The same things were measured in two ways. Each way mixes the same 3 hidden numbers, adds some noise and spreads widely along 3 directions of its own, which tell nothing about the thing.
Some things both ways: the first way, then the second way.
[ -4  12  -3  -6   4 -14  -5   0  17  -2   6  13 -15   4  15]
[  1  10  -4  -1  18 -10   8  -6   1   8  19   1 -21]

[  5 -10  14   3  -2   6  17   0  -2   4   6   3   9  -4  -7]
[  9  15  -7 -17  -7   7  -4  -2  -4  -8   4  -7   9]

[ -3   5   4  -4  -5 -13   9  -7  -4  -2  13   5  -5   3   9]
[ -6   2  -2  -2   1  -7   2  -3  12 -20  -6   4 -12]

[ -7  16 -15  -8   2 -19  -6  -6  14  -6  16   3 -16   6  14]
[  6  11   4 -11  17 -11  12  -8   9   3  10   6 -23]

[ -3  -8  11 -13  -2  -3   5   2   7   5   4   7  12   2  -4]
[  8  19  -2 -11   9   0  -5  -2 -11  10  13  -4   4]

[ 7 -6  8  3  7 12  7  6  7  2  0  5  4 -3 -5]
[  7  12  -6  -5   5   1  -4  -1 -11  10  12  -7   7]

[ -1   2  -1   2   7   0  -2   3  20  -1   6   8 -12   5   5]
[  4   0  -1   0  12 -12  -4   0  -2   5  -2  -9   2]

[ -3  11 -15   0  18  -1 -27  11  18  -2 -15   3 -14   5   9]
[ 9 -9  6  7 11 -6  5 -2 -4 35 10 -8  9]

[  3  -8   0   0  -9   5  13  -6 -19   1   1 -13  15  -5 -10]
[  1   2   4 -14 -19  12   0   0   2 -14  -6  10  10]

[ 4  7 -4 -3  8  2 -7  5 -5  2 -9 -2  1 -1  0]
[ -4 -15   3  16  -3   6   0   3  -9   8   1   5   2]

[ 8  4  0  6 15 11 -5  7  8  0 -7  4 -6 -2  1]
[ 1 -5  1  9 -1  2 -4  0 -7 15  2 -3 13]

[  9   1 -11  -1   5   8   5   0 -14  -3   2 -15   9  -7  -9]
[ -4 -10   6   8 -11  12   4   4   0  -2   1  11  -2]

[ 2 -3  8 -7 -4 -7 17 -8 -6  0 14  2  6 -2 -1]
[  5  16  -7 -18  -6   3   0  -1   7 -18   4   1  -6]

Other things, the second way, with their names:
k_536: [  0   0   0   7  16 -13  -1  -2   1  10   4  -4  -5]
k_501: [ -5  13  -9  10  12   1  -6  -1 -19  10  17  -8  -7]
k_153: [  2  12  -4  -3   5  -6 -12  -2  -5  -8  -3  -8  11]
k_375: [  0  24 -10 -15  -8   9  -3   1  -6 -19  12  -4  -4]
k_500: [-2 -9  7  2 -3  6 -1  1 -3  6 -1 10 -2]
k_574: [  5 -10   3   3   1 -10  -1  -1   9   5 -11  -8   9]
k_925: [ -7 -28   8  23   1  -4   3   7   4  13  -6   7   2]
k_441: [-2 -7  8  5 -1  2  0  0  0  5  0  6  0]
k_603: [  1   5  -5   4  12  -7   6  -2   2   8  13  -1 -13]
k_544: [-7 -8  3  7 -6  7  0  1 -1 -2  2  8 -5]
k_828: [ -8  -6  -3  14 -20  26  -3   6 -22   7  12   5  14]
k_306: [ -1   3  -1  -1   2   0   5  -2   3   2   8   2 -10]
k_899: [  5  17   4 -12  10  -1  -2  -2  -2  -2   8   4 -15]
k_618: [ -2   3   1  -9 -13  14  -3   3  -4 -12   0   8   6]
k_668: [  0 -22  18  10  -6   5   3   1  -1  16  -3  14   5]
k_820: [ -4  11  -8  -8  -8   5  -2   0   7 -28  -3   6  -8]
k_506: [ -1   9 -11  -2 -12   7  -7   1  -6  -8   2  -8  13]
k_96: [  5   8   3 -10   9  -3   6  -2   0   1   8   4 -13]
k_714: [-1 -5  5  7  4  0 -2  0 -3 12  4 -5  0]
k_681: [  4  11   3 -16  -2   9   3  -2  -1  -4   5   8  -5]
k_382: [ -3   6  -6   4  11  -3   3  -2   2   3  12  -5 -13]
k_339: [  4   9  -1  -8  14 -10   0  -4   3   1   9  -3 -12]
k_695: [  0   2   8  12  18  -7   2  -2 -13  24  16   1  -9]
k_17: [  4   4   1 -14 -11   4  -1   0   6 -18 -11   5   7]
k_373: [ -3 -11   0   6   3  -6   3   1   9   5  -3  -1   1]
k_8: [  4  11  -1  -3  17 -17  -5  -4   1   9   0 -10   0]
k_308: [ -2   1   4   4  18  -9  -2  -1   0   9   3   3 -14]
k_909: [  4   9   0 -12 -11   8  -7   1  -7  -7  -6   4  11]
k_84: [ 0 -6 11  3  3 -7 -5 -2  1 15 -4  4  5]
k_861: [  6  21  -7 -12  14  -8   1  -6   4  -6  14  -7 -15]
k_159: [  3  10 -10 -10  -4  -5  -7  -3   5 -16  -8 -10   9]
k_245: [  1 -15   5   6  -1   1   6   3   0  12   2   2   2]
k_379: [  5   8   1 -13 -10  10   1  -1  -3  -2   4   3   3]
k_105: [ -2 -10  11   8   5   1   2   0  -2  14   4  11  -5]
k_449: [  0   8  -5   8   7   2  -9   1 -19  11  12  -7   1]
k_855: [ -2  -6  -2  -6  -7  -6   5  -2  22 -19 -15   3   0]
k_546: [  5  23 -14  -5   5  -3 -12  -1 -13  -6   6 -14   8]
k_120: [  8  28  -3 -15  17  -2  -8  -2 -13   2  14  -7  -3]
k_35: [ 4  6 -3 -8 -9  6 -3  2 -6 -5  2 -5 12]
k_255: [  2   4  -7  14  14  -9 -13   3 -13  15   4 -17  14]
k_102: [ 1 -1 -2  2 -8  2 -5  4 -7 -4 -5 -4 16]
k_664: [ -3  15  -2 -11  -3   1 -11   0   4 -29 -11   1  -2]
k_207: [ 4  8 -8 -9 -8  9  1 -3 -5 -5  9 -2 10]
k_734: [ -3   5  -4   0   2   1  -2   3   0 -13   2   3 -12]
k_423: [  4  21 -13 -16   0  -5  -8  -3   5 -24  -4  -9   1]

Some of these things the first way, each followed by its name:
[ -4   5 -10 -10   0 -10  -3  -5   5  -4  11  -2   1   2   0]
k_96
[ -2  -8   0  -4 -13   1  13  -7 -14  -1   6 -10  12  -3  -7]
k_17
[  1 -24  31   5 -11  17  20   3  10   9   2  12   9   1 -10]
k_546
[ 17 -18  11   4   3  25  10  10 -25  10 -13 -11  32 -12 -24]
k_828
[ -1  -9  10  -3  -4   7   9   0  10   2  10   3   9   1 -11]
k_153
[  8  -1  10  -5  -1   1  18  -2 -20   2   2   2  15  -7  -5]
k_618
[ 3  2  6 -5 -4 -4 14 -4  1  0 12  6  2  0  2]
k_734
[ 0 -8 16 -7 -7 -6 24 -8  0  1 17  9  7 -1 -2]
k_423
[  7 -22  14   0  -9  18  21   3 -13   5   1 -11  32  -9 -24]
k_506
[ -6   1 -16  -6  -9  -9   1  -8 -14  -5   9 -17   5   1  -3]
k_855
[ -5   6   2  -5   8 -11  -7   1  27  -2  10  18 -18   8  11]
k_8
[  5  -7   7 -12 -10   0  26  -8 -14   3  17  -5  21  -8 -11]
k_820
[ -6   0   1   1   1  -3 -12   5   2   2 -11   5  -1   3   5]
k_714
[ -4 -11  16   8   1  10  -9  11  20   6 -16  15  -1   5  -2]
k_255
[  2  12  -9   9  11  -2 -14   5   2  -4 -10   5 -16   3   9]
k_245
[ 5 -5 19 -7 -1 -4 14 -1 17  4 13 19  0  3 -1]
k_120
[ -1 -22  29   3 -22   8  28  -6  -9   7   4   4  21  -2 -12]
k_375
[ -8  -1  -8  -3   4   0 -17   5  17  -2  -5   0  -4   6  -2]
k_695
[ -2  10 -24  14   7   7 -16   5  -1  -7 -12 -15 -10   1   4]
k_668
[-11  -7   7  12 -10   2  -2  -1   8   1  -3   4  -5   5   2]
k_382
[  2   1 -10  -3   1   5   3  -1   0  -4   7  -9   3  -1  -5]
k_306
[ -1   0 -12   2   2   6  -3   2  -1  -2  -1 -10   1  -1  -7]
k_441
